The rows are grouped in 4 ways, from coarse to fine. Each group lies inside one group of the grouping before and may be the whole of it. The rows also spread widely along 15 directions, which tell nothing about the answers.
In the rows, zero is written as 128.
Known rows, each followed by its group in each grouping:
108 136 120 144 136 137 110 123 119 127 126 128 124 112 106 130 134 122 118 143 145 132 130 109 136 132 124 => muro rupet zupif Z_255
116 151 126 139 122 171 97 140 123 130 128 135 104 106 133 135 74 88 138 121 139 116 118 108 99 105 130 => netim tezib Meto Z_666
117 158 129 177 122 103 111 119 131 138 116 121 145 168 125 134 158 147 112 76 126 128 144 116 83 94 97 => muro dalo dod Z_827
120 94 110 118 158 144 120 167 116 107 127 146 139 132 122 124 151 114 151 181 118 124 113 149 160 118 120 => muro bula fetu Z_568
105 110 127 143 112 131 136 147 128 136 90 173 141 156 127 144 136 128 133 122 134 123 148 130 148 71 120 => netim Daf vuri Z_972
127 124 166 161 158 134 130 116 149 109 142 107 152 145 143 135 198 135 89 138 156 159 123 163 112 138 134 => netim keb pudeg Z_335
130 137 98 123 127 110 121 132 127 144 124 129 133 140 120 131 138 141 139 120 103 117 136 125 115 135 113 => netim tezib Geva Z_936
125 146 111 134 113 139 112 134 140 142 152 121 102 134 172 129 102 148 129 102 143 104 87 131 82 146 123 => netim keb silu Z_446
120 107 110 146 135 122 109 126 78 68 136 149 121 130 133 139 139 132 117 152 117 129 110 164 185 163 104 => netim piviz letaf Z_102
112 154 125 139 170 144 129 120 153 114 152 119 136 126 137 130 140 121 103 143 210 153 105 152 78 136 169 => netim tezib Meto Z_820
132 135 102 138 136 126 114 137 115 128 112 115 101 135 118 137 98 125 121 127 139 118 125 117 139 114 121 => muro petok Leg Z_170
83 119 124 132 102 122 118 106 105 130 130 175 137 126 121 140 127 142 120 144 116 145 130 131 155 164 134 => muro dalo dod Z_503
130 136 164 156 101 149 116 121 135 142 138 142 117 124 156 145 129 129 110 117 128 146 131 122 97 130 140 => netim tezib gunet Z_285
160 142 87 133 177 68 161 122 148 149 73 105 124 149 93 140 117 142 148 130 107 132 201 97 131 55 148 => netim tezib Geva Z_142
97 127 86 147 130 139 85 110 101 102 140 152 132 129 150 142 128 129 120 113 107 138 105 128 138 149 115 => netim Daf vuri Z_824
122 126 112 88 110 107 168 130 133 179 144 209 120 155 171 134 111 171 140 119 160 136 106 121 105 137 148 => netim Daf gune Z_171
188 156 158 131 98 128 153 122 136 123 155 122 97 82 148 116 106 137 120 105 144 128 135 103 97 117 155 => netim piviz fugev Z_183
111 133 97 152 122 74 103 136 78 109 137 163 133 166 129 141 131 153 149 127 75 126 128 174 119 157 88 => muro petok tid Z_232
144 125 144 121 74 173 111 170 133 119 142 150 148 145 161 128 116 97 123 75 126 122 90 157 81 91 126 => muro petok kov Z_364
122 119 139 131 111 142 118 118 123 141 128 152 120 142 155 150 101 127 115 119 117 151 121 128 126 132 144 => muro bula Zoru Z_703
105 101 41 114 101 123 110 149 127 139 90 144 133 133 100 152 112 138 141 152 108 117 147 139 153 125 150 => netim piviz Lak Z_939
124 128 126 109 161 99 159 128 136 148 109 122 108 154 132 115 96 147 164 133 112 94 126 122 156 113 112 => muro bula Zoru Z_888
117 131 132 128 132 135 118 125 111 115 137 127 129 123 116 122 135 120 116 135 134 127 111 136 144 150 114 => muro petok Leg Z_170
131 136 148 138 90 147 130 137 114 113 128 151 100 116 139 141 75 112 116 124 161 121 119 147 127 123 145 => netim tezib Geva Z_936
145 114 153 154 118 126 114 126 107 140 131 140 123 174 156 154 161 149 83 112 133 154 116 133 132 143 100 => muro bula Zoru Z_703
152 139 95 144 112 121 111 129 135 124 131 65 100 108 118 129 114 150 110 124 128 108 124 129 129 156 140 => muro rupet zupif Z_255
133 157 106 154 120 95 135 104 130 107 129 115 115 117 131 126 107 155 126 102 131 117 143 128 117 118 145 => netim tezib Geva Z_936
90 131 111 112 134 139 138 131 136 179 123 191 130 114 112 140 134 130 136 168 170 152 144 92 112 124 158 => netim Daf gune Z_171
120 159 124 122 143 128 121 126 119 118 157 118 132 127 121 103 139 124 122 109 157 112 90 132 104 150 100 => muro petok Leg Z_170
94 136 141 167 135 125 124 122 157 122 128 93 137 134 130 112 164 155 128 120 134 104 120 138 123 120 119 => muro petok tid Z_232
104 145 143 149 137 135 118 113 117 122 133 134 125 127 128 131 133 121 116 124 148 129 120 132 127 142 112 => netim Daf vuri Z_972
159 130 135 100 118 132 141 134 122 138 132 155 120 118 137 131 98 111 146 123 100 136 136 118 116 118 137 => netim piviz fugev Z_183
148 139 131 147 145 118 129 139 136 141 131 128 108 152 159 137 111 140 137 118 127 132 127 123 90 97 134 => muro bula Zoru Z_888
138 146 133 145 133 116 132 113 112 140 127 150 72 130 165 144 63 142 138 119 125 124 129 97 126 116 129 => netim tezib Geva Z_936
102 143 139 168 141 130 104 120 125 114 153 125 120 139 160 126 133 144 131 119 128 121 101 140 102 139 112 => muro bula Zoru Z_888
107 122 130 131 133 118 124 108 125 161 139 161 119 138 148 145 133 156 123 147 116 160 127 111 124 158 141 => muro petok tid Z_232
106 135 106 102 128 129 142 160 134 112 117 122 153 123 81 112 126 101 150 148 157 95 123 186 129 131 131 => netim Daf vuri Z_824
130 93 132 132 106 145 129 156 100 87 156 201 128 107 170 126 147 139 145 156 114 129 107 144 155 119 127 => netim keb silu Z_446
102 131 128 156 128 136 103 135 89 104 140 147 97 110 125 128 113 129 127 156 144 115 107 127 156 149 106 => muro petok tid Z_232
144 110 144 147 103 140 122 114 124 116 130 149 124 119 167 138 135 143 120 110 84 140 135 108 151 112 134 => netim tezib Meto Z_820
123 117 122 111 121 112 155 128 141 165 134 172 134 140 142 133 157 168 129 146 144 140 131 119 123 140 145 => netim tezib Geva Z_142
172 153 145 114 118 121 126 111 102 91 133 90 124 98 103 110 89 90 129 93 70 120 137 133 142 136 113 => muro petok Leg Z_170

New rows, each followed by its group in each grouping:
125 120 179 110 111 131 154 143 118 139 122 140 131 136 106 118 137 118 125 142 145 111 121 150 158 145 101 => muro rupet zupif Z_255
198 116 124 128 161 103 141 114 124 136 139 120 115 118 148 135 160 155 116 137 84 171 154 78 142 120 142 => muro rupet zupif Z_255
131 137 122 130 173 127 137 119 129 112 129 124 130 126 132 100 150 133 133 107 135 114 115 81 150 82 101 => muro petok Leg Z_170
145 150 133 120 174 113 158 109 131 86 153 132 137 83 119 102 134 118 144 147 138 140 140 125 124 115 156 => netim keb pudeg Z_335
114 125 163 150 142 105 156 104 137 119 113 121 116 158 158 129 119 155 130 111 122 111 126 152 163 121 115 => netim Daf vuri Z_972
133 119 135 100 114 135 142 177 121 124 143 179 157 136 126 113 141 110 161 139 125 119 115 161 103 106 122 => muro bula Zoru Z_888
110 128 137 134 132 125 136 115 133 124 121 132 124 123 129 126 111 132 136 131 124 124 130 126 147 121 137 => muro rupet zupif Z_255
123 136 137 117 107 117 143 130 104 133 132 194 140 139 127 129 131 127 129 117 139 135 131 132 122 124 115 => netim tezib gunet Z_285
125 145 129 140 126 118 128 111 129 114 144 135 139 120 138 120 143 141 129 111 120 128 127 130 113 133 128 => netim tezib Meto Z_820
129 126 141 119 127 130 146 111 156 168 124 132 119 129 143 136 114 144 126 133 132 148 136 106 118 126 165 => muro bula fetu Z_568
140 128 157 101 106 139 145 127 151 147 152 139 157 113 141 101 160 133 141 103 92 128 118 112 108 127 128 => muro petok tid Z_232
169 121 152 125 112 133 130 145 105 120 140 143 120 124 137 128 130 119 122 128 113 137 125 128 132 125 117 => muro bula fetu Z_568
147 161 187 125 146 117 154 92 139 137 142 124 140 140 147 112 141 123 118 77 124 137 128 114 95 120 102 => netim keb silu Z_446
100 147 152 125 113 124 120 131 124 134 132 125 153 147 111 114 144 116 145 110 100 97 118 168 108 159 81 => netim tezib gunet Z_285
128 132 87 113 194 118 118 113 106 114 144 114 95 164 164 125 111 146 121 124 142 110 68 130 160 170 90 => netim tezib gunet Z_285
103 131 143 144 150 103 147 131 141 113 144 137 137 127 136 115 154 152 160 160 121 113 129 168 118 137 129 => netim keb pudeg Z_335
186 130 161 125 146 133 140 133 142 132 134 94 118 140 148 142 129 116 105 130 127 154 132 150 104 134 148 => netim tezib Meto Z_820
133 127 109 129 141 139 131 141 128 109 118 139 122 125 126 142 107 110 116 143 169 141 130 143 125 102 156 => netim keb silu Z_446
170 129 127 141 108 122 127 135 104 108 122 115 115 139 122 140 127 129 81 104 160 134 123 135 145 123 119 => muro rupet zupif Z_255
122 133 154 109 123 133 155 145 145 164 128 136 111 109 114 112 127 134 156 159 144 98 131 115 128 134 122 => netim piviz fugev Z_183
99 132 93 130 114 123 115 134 120 123 108 146 155 124 81 145 139 113 118 146 144 140 154 154 120 132 140 => netim keb silu Z_446
148 160 145 128 145 106 118 123 103 128 142 101 100 105 103 140 85 100 145 166 92 137 151 163 96 188 128 => netim keb silu Z_446
146 128 117 141 140 122 101 123 106 76 146 93 148 110 116 115 158 117 130 124 66 126 124 149 146 151 104 => muro rupet zupif Z_255
142 134 134 133 127 124 128 101 118 113 150 146 119 117 153 143 114 133 114 127 120 162 127 136 117 154 154 => netim piviz fugev Z_183
175 110 105 124 123 133 105 151 76 115 134 166 113 152 144 159 120 114 94 126 131 164 112 128 139 131 114 => muro rupet zupif Z_255
149 110 94 75 116 174 140 109 151 129 133 130 135 68 125 120 122 113 101 133 147 150 122 78 162 127 187 => netim keb silu Z_446
162 117 111 99 115 99 152 135 123 126 128 139 134 149 139 124 116 146 137 111 102 125 124 149 137 127 132 => muro bula fetu Z_568
136 123 121 106 153 137 119 116 144 107 133 103 174 143 126 130 151 99 128 114 81 152 123 170 111 144 135 => netim piviz fugev Z_183
95 117 120 143 106 147 110 121 137 133 119 116 114 119 139 127 113 145 131 121 111 100 112 112 161 133 122 => muro rupet zupif Z_255
125 135 107 133 125 90 133 105 130 126 121 124 169 165 107 136 174 152 90 98 138 157 140 153 119 139 131 => muro petok tid Z_232
154 114 120 111 91 146 135 113 143 146 122 146 125 126 159 143 113 138 108 92 113 147 130 98 133 111 156 => netim piviz fugev Z_183
114 141 156 142 164 153 138 115 149 103 144 120 130 121 146 123 133 116 109 137 190 141 105 145 114 121 157 => netim tezib Meto Z_820
110 132 148 119 143 149 145 124 133 124 116 138 117 131 127 124 103 108 124 133 177 117 113 130 145 113 129 => netim piviz Lak Z_939
134 104 93 113 117 156 116 141 97 103 148 166 112 119 154 141 120 128 101 145 162 141 86 139 162 156 141 => netim Daf gune Z_171
154 130 126 115 117 130 129 160 130 140 132 123 146 126 108 114 165 122 134 124 115 120 132 124 110 113 111 => muro petok kov Z_364
70 124 126 115 100 149 124 122 125 160 126 184 128 132 132 144 108 127 126 140 159 133 111 133 131 157 138 => netim Daf vuri Z_824
108 115 167 112 132 148 145 132 131 144 112 120 114 137 121 123 125 120 122 148 151 98 110 138 173 148 97 => netim keb silu Z_446
154 129 133 109 138 101 158 132 149 131 129 112 147 144 135 104 145 146 150 101 90 113 130 134 124 105 121 => muro petok tid Z_232
122 132 124 129 129 138 127 118 135 135 129 142 124 108 132 127 125 129 141 131 114 130 137 100 126 117 136 => netim piviz fugev Z_183
119 133 143 132 134 134 135 131 145 124 121 111 138 127 120 123 138 119 130 131 133 116 132 148 121 121 126 => netim keb silu Z_446
126 93 145 134 88 140 122 148 102 82 120 159 155 155 145 129 137 118 127 102 88 114 110 176 171 107 99 => muro bula Zoru Z_888
159 148 180 161 147 133 121 124 108 132 143 94 88 125 134 128 151 134 95 137 154 121 119 111 132 159 84 => netim tezib Meto Z_820
148 105 130 124 109 114 129 120 84 123 122 149 104 141 133 144 123 147 98 128 115 138 122 121 193 154 106 => muro petok kov Z_364
143 132 143 132 140 110 144 130 137 128 121 128 139 150 136 128 140 132 140 118 101 128 142 147 116 110 123 => netim tezib gunet Z_285
122 152 175 143 130 114 137 114 111 123 146 126 113 114 122 117 131 134 132 143 130 113 128 143 130 170 104 => netim tezib Meto Z_820
126 118 147 146 114 142 128 133 125 130 116 158 125 141 140 157 124 123 103 139 155 155 137 143 126 114 151 => netim tezib Meto Z_820
159 121 114 121 130 113 156 123 163 144 113 124 142 143 137 137 135 147 115 112 138 157 151 118 111 82 178 => muro bula fetu Z_568
177 132 142 142 183 122 132 110 111 116 153 136 123 144 157 139 185 137 77 125 162 181 120 101 120 128 116 => netim keb pudeg Z_335
132 111 123 115 132 135 148 138 142 116 109 137 131 139 139 127 97 121 139 124 132 124 124 140 149 83 154 => muro bula fetu Z_568
111 105 158 120 108 163 152 147 170 102 99 121 168 127 128 104 141 103 155 103 107 88 128 153 154 59 129 => netim piviz letaf Z_102
118 123 95 108 144 129 147 114 158 150 118 137 136 142 137 132 136 147 111 118 167 137 120 109 131 112 154 => netim keb pudeg Z_335
90 135 162 172 111 162 115 124 133 113 136 148 119 130 153 141 130 126 98 126 195 134 105 146 109 123 138 => netim piviz Lak Z_939
134 154 138 133 98 103 130 127 153 159 122 81 130 142 117 122 115 143 142 97 91 98 140 151 85 144 121 => muro bula Zoru Z_888
153 155 150 121 97 97 132 126 99 150 154 153 128 127 121 122 138 140 130 106 100 135 135 122 92 159 100 => muro petok kov Z_364
98 159 137 139 143 132 112 121 125 139 124 109 110 104 99 117 90 106 159 144 116 104 135 115 115 135 116 => muro bula fetu Z_568
141 151 159 164 133 111 134 132 135 124 147 111 120 133 134 131 145 143 113 133 161 140 130 155 83 136 138 => muro rupet zupif Z_255
109 145 146 148 150 123 141 111 159 143 109 98 129 123 112 116 148 138 134 127 139 109 149 105 127 105 121 => netim piviz Lak Z_939
147 141 157 113 133 118 152 115 135 126 122 111 130 149 123 133 109 114 112 111 143 135 127 165 119 141 132 => netim piviz fugev Z_183
123 122 106 134 92 124 144 126 117 116 127 180 104 101 139 142 90 153 122 144 164 133 137 123 151 117 175 => netim tezib Meto Z_666
112 116 128 142 125 133 126 129 126 114 123 133 116 120 132 138 121 133 126 154 130 124 128 147 152 137 138 => netim keb pudeg Z_335
135 120 129 140 152 155 122 145 139 121 142 129 124 106 138 138 151 118 122 173 149 155 128 135 112 126 164 => netim Daf gune Z_171
96 155 125 130 123 112 133 120 125 138 120 129 134 138 105 117 127 131 134 108 146 97 126 139 122 139 99 => netim Daf vuri Z_972
92 131 109 145 108 112 127 146 120 133 103 171 136 160 127 124 118 143 152 96 125 97 129 121 128 71 98 => muro petok tid Z_232
188 145 130 108 130 150 139 125 146 131 143 108 128 107 135 126 128 108 95 103 156 154 126 103 94 113 162 => netim tezib Geva Z_142
128 150 167 186 138 126 98 157 113 133 114 100 89 141 117 153 94 104 137 156 118 125 149 157 88 118 113 => muro petok tid Z_232
154 113 135 122 145 134 119 136 127 112 129 93 147 141 118 132 160 110 108 135 100 146 124 160 139 144 123 => muro petok Leg Z_170
131 126 180 185 106 148 106 166 117 108 133 123 114 125 139 132 160 122 136 143 117 104 129 154 113 117 90 => netim piviz letaf Z_102
114 116 153 129 141 145 131 124 155 158 110 137 158 153 132 139 167 120 124 126 112 148 143 119 119 105 127 => netim tezib Geva Z_142
140 124 159 147 125 154 118 132 134 101 147 93 124 94 135 111 163 125 121 137 113 108 116 133 144 142 112 => netim keb pudeg Z_335
139 119 151 140 124 152 116 163 165 186 121 101 120 128 126 144 164 129 137 169 107 130 150 122 88 133 136 => netim tezib Geva Z_936
112 134 153 169 94 146 112 141 105 119 145 175 103 121 162 129 131 142 124 113 149 107 107 111 122 112 94 => netim keb pudeg Z_335
133 146 149 129 132 130 130 142 117 144 114 123 100 146 124 129 93 111 138 118 134 98 123 126 124 118 92 => netim tezib Geva Z_936
140 130 136 121 128 128 134 135 132 146 131 141 143 128 121 119 156 129 133 125 121 134 136 106 114 111 120 => muro bula fetu Z_568
123 138 165 142 113 148 123 99 131 119 144 133 135 105 136 136 135 119 100 126 136 157 131 133 117 153 152 => netim tezib Meto Z_820
126 120 123 117 152 141 139 134 123 117 108 141 130 157 129 133 123 112 109 120 171 125 110 132 158 100 117 => netim tezib Geva Z_142
101 137 147 154 133 118 137 118 114 114 153 180 114 114 152 124 136 155 139 153 151 130 121 129 128 138 132 => netim tezib gunet Z_285
143 144 128 110 103 154 124 112 107 132 135 150 129 84 105 121 129 103 102 108 142 139 134 78 139 130 124 => netim Daf gune Z_171
100 130 111 130 119 101 146 88 132 112 120 146 114 140 155 145 65 153 128 112 128 131 124 160 146 140 166 => netim keb pudeg Z_335
113 153 117 115 152 116 127 111 109 111 116 148 160 139 93 123 125 91 134 106 126 137 141 134 117 112 107 => netim piviz Lak Z_939
128 130 129 136 98 131 139 125 104 94 135 186 117 106 141 134 95 126 123 126 153 137 129 132 142 107 153 => netim tezib Geva Z_936
157 131 162 167 68 124 111 145 74 127 128 159 73 114 135 154 87 132 112 133 117 132 143 119 140 133 113 => muro petok kov Z_364
142 103 112 97 72 150 141 99 164 165 125 160 144 112 165 139 130 156 111 92 90 157 138 83 137 118 184 => netim tezib gunet Z_285
112 139 114 92 153 124 137 109 122 145 124 135 130 166 135 116 117 129 126 92 137 104 91 117 147 145 83 => netim tezib Geva Z_936
101 136 112 119 140 112 143 140 132 130 111 138 142 135 97 108 130 129 152 129 139 100 131 128 138 99 113 => muro petok tid Z_232
146 133 135 133 134 138 136 135 141 123 165 138 117 92 162 107 150 151 149 139 120 117 116 103 113 123 137 => netim tezib Meto Z_666
89 137 101 131 100 149 101 126 144 155 130 116 124 111 110 136 127 135 123 141 143 115 120 129 108 170 139 => netim piviz fugev Z_183
122 120 136 105 149 124 136 137 135 173 130 144 127 139 124 135 149 132 144 166 112 135 133 126 120 157 118 => netim keb pudeg Z_335
131 121 143 134 113 126 137 142 117 117 128 141 127 112 119 111 143 136 139 133 116 108 131 118 157 110 110 => muro petok tid Z_232
55 134 104 138 157 165 100 111 169 142 112 110 139 120 124 131 115 110 145 138 128 118 120 118 115 116 146 => netim keb pudeg Z_335
132 108 107 134 146 132 115 132 130 126 118 122 129 128 135 143 139 128 136 149 84 140 140 132 145 126 138 => netim Daf gune Z_171
140 156 191 140 142 133 136 132 137 167 148 117 126 120 112 118 184 124 119 149 155 134 138 113 80 153 100 => netim piviz Lak Z_939
154 105 102 100 108 172 124 140 96 86 133 165 127 75 117 118 129 97 111 138 143 131 117 91 187 108 134 => netim piviz Lak Z_939
135 131 123 103 138 122 164 125 165 143 123 121 139 139 134 122 133 141 119 120 168 129 124 139 113 115 157 => netim keb silu Z_446
102 128 129 159 125 153 110 101 154 127 134 112 125 113 156 129 148 150 113 118 124 128 118 106 131 132 142 => netim tezib gunet Z_285
125 139 122 147 166 113 157 116 146 73 134 100 131 122 139 94 149 154 129 114 169 91 108 138 158 96 126 => netim tezib Geva Z_142
99 126 133 145 134 140 121 123 130 123 110 122 125 144 119 138 119 122 104 131 163 132 118 139 146 121 132 => muro petok tid Z_232
96 124 151 181 122 141 114 158 138 147 110 147 118 129 123 143 158 136 144 168 140 118 155 123 109 94 119 => netim piviz Lak Z_939
133 158 103 171 159 116 110 151 140 107 124 80 126 103 88 124 142 119 141 155 139 125 159 136 84 94 148 => muro petok kov Z_364
147 116 130 104 141 116 147 116 128 156 112 148 128 180 147 151 114 134 99 106 143 161 120 126 138 124 133 => muro rupet zupif Z_255
97 115 124 148 133 105 128 131 114 100 126 139 132 157 139 126 132 152 143 136 117 107 110 174 156 137 106 => muro bula fetu Z_568
158 152 170 133 104 119 146 122 137 140 143 85 112 115 114 125 140 141 95 131 164 121 129 155 110 182 133 => netim tezib Meto Z_820
148 147 163 160 161 86 150 97 146 153 117 108 106 134 141 152 112 147 137 145 92 163 182 130 99 124 163 => netim Daf gune Z_171
154 122 109 147 88 127 115 138 97 90 160 179 126 118 167 134 145 150 116 109 124 139 112 133 118 126 127 => netim piviz Lak Z_939
123 141 147 114 112 104 170 141 174 141 120 124 135 133 131 121 88 134 179 130 112 105 147 185 83 110 170 => netim piviz fugev Z_183
127 135 110 155 184 105 140 115 149 126 106 102 107 98 111 125 130 144 155 169 112 123 175 88 148 86 149 => netim keb pudeg Z_335
133 173 132 146 134 104 131 120 129 128 155 107 107 129 137 116 123 149 130 111 157 107 112 141 77 155 112 => netim piviz Lak Z_939
115 115 119 132 152 159 118 125 136 111 135 144 145 134 154 122 165 125 114 113 144 132 100 107 141 100 114 => netim keb pudeg Z_335
125 145 157 103 150 144 136 118 127 145 146 135 130 130 125 124 130 107 116 137 159 140 108 133 110 164 122 => netim tezib Meto Z_820
151 140 146 135 121 124 130 126 111 134 146 142 93 107 149 136 99 130 135 139 114 134 132 123 118 148 135 => netim Daf vuri Z_972
141 120 126 164 138 117 123 112 132 124 124 108 108 118 143 148 146 156 109 148 115 147 150 123 146 139 149 => netim Daf vuri Z_972
119 103 106 124 125 139 118 94 130 125 95 105 150 165 113 154 151 131 51 100 154 162 120 132 184 140 136 => muro petok Leg Z_170
114 164 88 124 139 92 132 134 109 147 126 131 104 124 85 119 101 141 144 145 169 101 132 116 114 143 114 => muro bula fetu Z_568
137 128 182 143 112 132 159 139 166 137 107 111 139 151 135 127 143 130 121 112 144 116 142 161 114 93 138 => netim tezib gunet Z_285
